There are 5 ways to turn a row about zero (a turn may also mirror it). The second row of each pair is the first, turned, with some noise. The first 45 pairs use one turn. New pairs use 2 turns, one after the other, and a turn may come again.
Some pairs, each with its turns in order after it:
[-34  44  23 -41 -15  19  36 -43]
[ -5 -14 -13  57   4   4   9  71]
J_210

[-46  48   2 -23 -43 -35 -19  45]
[ 41  81  35   4  -8  34 -10   4]
J_546

[-24   6 -11  -3  46 -37 -41 -41]
[ 23  27  11 -48 -10 -31 -43  27]
J_297

[-26  24  21 -11  -1  10 -33  13]
[ 18  36   2 -20 -29  -7  21  -7]
J_546

[-8 28 48  5 39 16 -5 42]
[ 63 -24  43   4  -1   2 -11   7]
J_210

[-49 -16  33  16  -3  49  36  29]
[ 38  46 -26   1  39  31 -39 -27]
J_211

[ 47  28 -30 -13  19  11  15 -42]
[ 36 -34 -43 -17  29  -1 -27 -22]
J_158

[-14 -26 -45  44 -41  -2  38  26]
[-24 -27  25  29  69  16  11  24]
J_297

[ 27  41  14  35 -20 -11  36 -23]
[ 30 -23 -17 -20  44  24 -30 -31]
J_546

[ 11  44 -15  -9 -36 -24  -5  -9]
[-26  27  -6   3 -12   5 -40  34]
J_210

[-34  34 -44  22  49 -47  26 -48]
[ 27 -77 -20 -41 -35   7 -14  49]
J_158

[ 10   1  39 -11  46  13  -1  -9]
[  8 -24 -37   7 -34  -5  24 -22]
J_546

[  2 -20   5   4 -44  49 -37 -15]
[ 14  31   5  17  19  38  41 -43]
J_158

[ 11 -11  49 -10 -16 -26 -47 -18]
[  2 -31 -20   9 -60   9 -31 -21]
J_210

[-15  50 -32   8  18 -37   9  39]
[-12 -52  10  17   7 -34   0  47]
J_158

[ 41 -36 -10  22 -33 -15  -2  -6]
[ 45  44  16 -12  28  -6   0   6]
J_158

[-41  45 -14 -17 -23 -47  38 -26]
[ -3  42 -33  56  20   9 -28  37]
J_210

[-10 -20  34  37 -30   6  18 -30]
[ 31  42 -13  -6 -42   7  27  -3]
J_158

[ 25  16  16 -35  37  18  10  15]
[  2  -4 -46   9 -43   7 -11  -7]
J_546

[ 30  43  44  28 -36  35 -46 -12]
[-16  80 -27   4  -1  29  24 -45]
J_297

[-25  26  -7  26   3 -43 -32  21]
[ 23  28  14 -17  15  40  37  19]
J_546

[-48 -17 -21   2   5 -29  45   6]
[-25  -9 -63 -23  17   8 -29   6]
J_211

[-41 -35  31  44  28  -1 -15  -8]
[ 48  39   8  28   8 -17  -4  44]
J_297

[ 46  -2 -29 -17  29  32 -21 -13]
[ 16 -10  24 -10 -16 -37  44 -33]
J_211

[ 44  44  16 -28 -41  -2  12 -14]
[-25  -6 -12 -36 -14  29  38 -51]
J_297

[ 20 -24  31 -37  11  14   2 -17]
[ 45 -29   9 -12  -6  20  21  -6]
J_211

[-10  15  21  45 -47 -26  28 -36]
[-34 -21 -30  26  36  18 -53   4]
J_210

[-44  37 -10 -41 -15  -5  36 -42]
[  6 -48  -7 -14  46 -29 -45  24]
J_211

[-47 -14   3 -49  13  44   2 -43]
[  9 -25 -37  28 -15 -22  61  38]
J_210

[ 47   4 -44  26  21  47  19  31]
[-45 -39 -21 -45 -16  20 -43  29]
J_546

[ 42 -37  31 -16  32  16 -25   9]
[  7 -30  33 -13 -45   2  27 -39]
J_210

[ 10  23 -45 -26  40 -37 -39 -40]
[ -9   0  -8 -68  -9 -20 -61   1]
J_297

[ -2 -45   3  38   3  15   6 -36]
[ 41  28  -2 -11 -22  44  -8  -1]
J_158

[-50 -50  21 -18  47  10 -36  14]
[-10   0  24  20 -60 -23  63  11]
J_546

[ 26  -2  39 -46 -10 -12 -47  47]
[-44  13 -40   4 -63 -19  25   4]
J_297

[-21  14 -21  35  22   5  10  33]
[-23  48 -19 -18   6 -12 -12  -9]
J_211

[ 15  47  -7  25 -16 -15 -16   4]
[ -9  12  13 -13   3 -13 -55  18]
J_210

[-12  46  50  40  10 -41  21  39]
[ 46  -4  10 -18  -3  75  16 -40]
J_546

[-34  42  42  49 -29  46 -45 -15]
[ 18 -11   9  52 -50  12  63 -47]
J_158

[ 35  41 -15  12  11 -11 -46 -10]
[-23  11  43   4 -27 -39  21  19]
J_211

[-42  46 -20  -8 -15  34   8  -9]
[-10   8  54   9   9  -6 -15 -49]
J_297

[ 33  -2  -3 -39  39  -6  27  39]
[ -3  -4   4 -62  16  18  43 -15]
J_211

[ 22  23  21 -13   2  23   7 -26]
[ 26 -14  40  -8   1  -6 -11  -6]
J_211

[-31  27  -6 -27  29   4   8  23]
[-44 -36 -10  10  -7  -1  -8  14]
J_158

[ 40 -32  43 -29 -33  33   8  10]
[  2 -16 -54  29 -14  -6  50 -30]
J_297

New pairs, each followed by its turns in order:
[-39 -35  21  26 -20  18 -11 -48]
[ 47 -19  -1 -44 -21   5  28  34]
J_546 J_297

[ -4  21  20   9 -43 -28 -21  25]
[  5  11  -7 -23  46   6 -41  13]
J_297 J_211

[  5  43 -16 -24 -43  42  10  -8]
[-10  25  37   0 -56  35  -5   2]
J_210 J_546

[  8  -9  -9  22 -31  37 -39  18]
[-51   7   0 -33  32  11  -2  -8]
J_210 J_158

[ 46  -2 -48 -38  24  32  28  -9]
[-37  31 -40  46   3 -11  43  11]
J_546 J_211

[ 15   0   7 -22   9  19  22 -18]
[  3  14 -14  -3   3  26 -28  -8]
J_210 J_211

[ 43  39  23 -39 -50  21 -47  -2]
[ -4 -49   6  -3 -25  32  24 -77]
J_211 J_546

[ 48 -25  42 -12 -11 -10 -34 -42]
[ -8  15  59   6  37 -51   4 -17]
J_210 J_546

[ 39 -26 -21   0  43  19  18  32]
[-24  28  16  14   8  49  38  26]
J_546 J_158

[-13 -17  33 -15  45  26  49   1]
[-59 -14  -6  -9  43   5 -11 -35]
J_297 J_546

[-47 -37  30  38  31  14  30  18]
[  2 -17 -17 -56  15  25 -39  45]
J_158 J_210

[-17 -27  12 -16 -16 -43 -43   3]
[-26 -28  21  39  11 -34   1 -20]
J_210 J_211

[-34   5 -19 -36   7 -28   4 -31]
[ 33   6  19  24   5 -39 -25  15]
J_546 J_158

[ -1  34  36  34  40 -18  14 -35]
[-40  36  10  21  57  -8 -10  -9]
J_158 J_546

[ 46  21 -34 -10  15  18  45  43]
[-29  48 -27  -6 -42 -29  36  11]
J_158 J_211

[-43 -37 -49 -27  36  16  32   3]
[ 15 -25 -56   1  -4 -34 -39  43]
J_210 J_158

[-25  14  29 -40  12  -3  27 -19]
[-34 -12  27  22 -41   6  -4 -14]
J_546 J_211

[ 24 -46 -22 -45 -42 -19  -3  37]
[ 22  41 -50  12  43  17  28 -33]
J_297 J_210

[-29 -18 -11  32  37 -46  39  -8]
[-53 -51  10   1 -19   4   6 -38]
J_546 J_546

[-25  48 -31  47  20  12 -33  30]
[  8  13  35  -6 -33  48  41  46]
J_546 J_210

[ -8 -27  48  22 -27  36  32 -36]
[ 50   6 -22 -54   9 -33  14  20]
J_546 J_297

[ 20  35  24   8  14  29   7 -46]
[ 47   1  -8 -34  35  23  10  -1]
J_158 J_158

[ 24 -43  48  -8   1  33  32  -2]
[-13  14  -7  -8 -12 -46 -40  53]
J_158 J_210

[-11  21 -49  46  12  16 -28  -4]
[  9  -4  -9 -35  42  24  45   7]
J_546 J_211

[ 35   6 -20   8 -34  42 -44 -10]
[ 27  -6  18 -34 -48 -22 -27 -33]
J_158 J_211

[ 22  45 -45  37 -16  44  35 -15]
[ 10 -61   7   7  -8 -65  34   3]
J_297 J_210

[-20   6 -42   3 -34  37 -24 -26]
[  2   5 -11  19  19 -28 -38 -52]
J_211 J_210

[-12   9 -33  47  26   4  20 -12]
[ 21   0 -18  -8   3  38  46 -20]
J_546 J_211

[ 13   9  25 -17 -36  47 -34  24]
[ -8 -22  -6  46  43 -40 -20   2]
J_158 J_210

[ 26 -36 -44  46 -25 -42 -29 -46]
[ 70  15  29  32  30 -23  37 -33]
J_546 J_210

[ 43 -25 -21 -43  -5 -43  31 -37]
[-17  39 -16   4 -29  20  73 -23]
J_297 J_210

[ -8  24 -17  35 -48 -33  37 -45]
[ -6  37  37  20   1 -22 -65  34]
J_210 J_297

[ 33  45   0 -29  42 -10  26   9]
[  7  31 -44 -12 -28 -24  -2 -45]
J_158 J_210

[-50  -9 -36  33  -1 -26  17  41]
[  0  -8 -11 -34 -27  24 -66 -26]
J_210 J_297

[ 40 -21 -39  26  48 -10 -28  24]
[  7  15  56  23 -15   3 -29 -57]
J_158 J_158

[  5  12  12  32 -22 -25 -24  46]
[-10   4  55  36 -11  13   1  -9]
J_297 J_297

[  3  -9  11 -49  -2   3 -18 -11]
[ 28 -23   3   2  -4 -20  24  30]
J_546 J_158

[ 33  41  42 -14 -42 -22 -44 -20]
[ 10  25 -12  59 -28  25  55  30]
J_211 J_297

[-37  22 -41 -25 -16  -1 -33 -49]
[ 19  37  -9  -2  11   6 -28 -72]
J_211 J_210

[  9  12 -45 -49  13  45   6  31]
[-44  15 -38  20  -3 -61  -6  14]
J_210 J_158

[ 27 -29  40 -37  40  49  13 -21]
[ 21  31 -18 -35  26 -58  17  37]
J_158 J_546

[ 15 -43   6   2  -5  34  29  21]
[-17  -3   5 -17  44 -13   8 -41]
J_297 J_210

[-10  46 -33 -48  25  40 -26  26]
[ 15 -12  -7  71 -18 -13 -23  48]
J_297 J_211

[ 17  11  46 -21  -2  33   8  21]
[ 23 -13 -13 -27  16  13  46 -14]
J_546 J_158

[-34 -39 -23  25 -46   0  13 -20]
[ 16 -11 -10  22 -22  23  54 -39]
J_546 J_546

[-40 -46 -31 -24  23 -45   3  39]
[ 30 -43  13 -26  54  46 -29  -1]
J_546 J_210

[-34 -22 -39 -22  37 -18 -39  40]
[-31  -6  39  48 -12  37  43  -1]
J_546 J_297

[ 12  13 -11  39  -4   4  21 -36]
[ 39   5 -21  14   1 -26   1 -29]
J_210 J_210

[ 30 -40 -10  37  -5 -36 -18  -6]
[  4 -15  49   4 -45  20 -18   3]
J_158 J_210

[ 14  33   1 -28 -41  -5  19 -40]
[ 28  16 -32  22 -16 -31  11  44]
J_211 J_297

[ 40  -6  -3  25 -39  48 -33  -3]
[ 15   8  37 -17  25  13 -62 -12]
J_297 J_297

[ 28  32 -23 -33   7  38  -5 -24]
[-35  27  10   7 -25 -36  18  33]
J_210 J_158

[ -3 -44  43 -32   1  42  12   9]
[ 66  23  -4 -13  10 -10  -1  40]
J_297 J_158

